There are 5 ways to turn a row about zero (a turn may also mirror it). The second row of each pair is the first, turned, with some noise.
(in the rows, 128 means zero)
Some pairs, each with its turn after it:
[151  83 121 118]
[ 98 116 117  86]
K698

[123  96 140 121]
[122  99 123 149]
K107

[ 88 126 160 190]
[111 133 183 184]
K976

[142 139 122  92]
[146 133  91 119]
K488

[ 85  96  99 129]
[151 169 114  88]
K698

[130 122  89 103]
[136 100 103  99]
K488

[136 202  95 124]
[194 111 156  85]
K976

[ 95 132  96 155]
[138 182 133 135]
K698

[ 61 152 120 168]
[115 126 208 133]
K976

[131  88 160  83]
[139 166 149 175]
K163

[116 130 107 177]
[126 118 180 110]
K488

[149  79 125 148]
[135  87 144 161]
K488

[145 101 117 143]
[163 134 127 118]
K163

[159 150 179  68]
[195  85 159 103]
K107

[ 32  85 112 111]
[ 39 132 179 100]
K976

[147  89  73 137]
[ 61 123 152 137]
K107

[144 118 141 142]
[108 121 114 134]
K698

[126 157 143  85]
[ 97 114 141 168]
K163

[100 137 112 114]
[118 121 148 100]
K976

[143 161 144 122]
[133 103 147 160]
K698

[110  87 140 134]
[ 97 103 132 148]
K488

[144  94 168 117]
[149 168 119 162]
K163

[ 96 158 143 200]
[133 181  60 120]
K107

[123 190 150 168]
[157 174  94  91]
K107

[ 95 114 139 123]
[112 157 143 123]
K163

New pairs, each followed by its turn:
[131 145 157 100]
[107 128 123 167]
K163

[125 154 140  74]
[173 119 168 130]
K107

[ 76  35 136 114]
[ 52  59 112 156]
K488

[111  88  88 175]
[ 60 143 105 151]
K107

[121 123  96 152]
[118 166 133 127]
K698

[148 162 109  93]
[131 110 182 126]
K698

[145 151  97 146]
[163 148 139 119]
K976

[ 74 158 150 108]
[181 157 124 163]
K107

[100 103 112  48]
[ 92 102  51 106]
K488

[115 108  86 121]
[128 156 144  89]
K698

[154 152 140 116]
[119  99 147 149]
K698

[112 150 149 133]
[132 103 150 140]
K976

[141 100 153 136]
[149 153 113 142]
K163

[ 98  79 160 129]
[130  95  96 171]
K107

[164 141 107 111]
[119 124 162  96]
K107

[ 85 133 112 131]
[161 162 127 124]
K698

[130 112 113 110]
[124 107 110 123]
K488

[ 91 112  93 119]
[122 132 172  98]
K163

[154 122 148 144]
[146 133 141 160]
K488

[155  95 118  97]
[113  88 159 128]
K107

[133 122 116 169]
[ 99 144 106 117]
K107

[ 86 119  98 165]
[ 98 171 104 161]
K107

[132 179 108  80]
[164 154 185 115]
K107

[121 117 111 169]
[ 94 147 101 126]
K107

[133 113  94 117]
[102 128 153 134]
K107

[138 105 119 115]
[133 102 114 134]
K488

[126  75 165 122]
[ 75 126  98 159]
K976

[ 96 132  87 114]
[115 115 168 101]
K163

[ 99  64 178 161]
[130 130  37 115]
K698

[127  89 162 101]
[103 115  96 170]
K488

[ 72  94 120 136]
[161 165  92 101]
K698

[128 109 101 114]
[132 100 111 112]
K488

[131 105 119 158]
[120 166 134 147]
K976

[121 141 153 142]
[121 152 140 140]
K488

[ 79  92  81 145]
[ 82 175 167 104]
K976

[124 180 137 156]
[139 136 144 186]
K698

[187 122 190  96]
[158 156  86 200]
K488

[ 67 138 142 111]
[193 138 114 127]
K698

[149  99 151 103]
[109 122  84 137]
K976

[153 151  93 100]
[137  76 148 140]
K163

[137  99 111 171]
[124 179 136 148]
K976

[118  78 157 207]
[100 104 203 178]
K488

[160 153  53 181]
[164  62 111  66]
K163

[ 78 158  91 128]
[172 173 153 132]
K698

[119  83 157  83]
[ 94 106  79 163]
K488

[115 130 137 147]
[125 128 144 146]
K976

[ 98  97 123 152]
[ 96 156 152 140]
K976

[115 158  59 122]
[118  73 165  91]
K163

[117  55  98 165]
[ 94 178  84  81]
K698

[138 126  76 147]
[101 172 154 116]
K698

[192 121 123 145]
[167 158  83 148]
K976

[ 97 131 126 118]
[111 116 147 113]
K976

[140 140  90 133]
[104 153 149 114]
K107

[ 76 125 140 167]
[157 169  87 152]
K698

[ 83  61 126 102]
[ 68  74 103 139]
K488

[137  97 134 112]
[107 129 102 128]
K976

[125 150 127  95]
[153 112 155 125]
K698

[108 122 138 127]
[112 149 135 124]
K163

[149 120 155 142]
[109 112 109 141]
K698

[139 122 128 155]
[143 131 105 111]
K163

[ 79  95 135  80]
[ 60 104 127  99]
K976

[156 131 148 147]
[147 127 115 158]
K976

[134 124  98 135]
[101 137 144 124]
K107

[150 142 136 130]
[114 114 137 146]
K698

[141 109 137 125]
[116 114 114 119]
K698

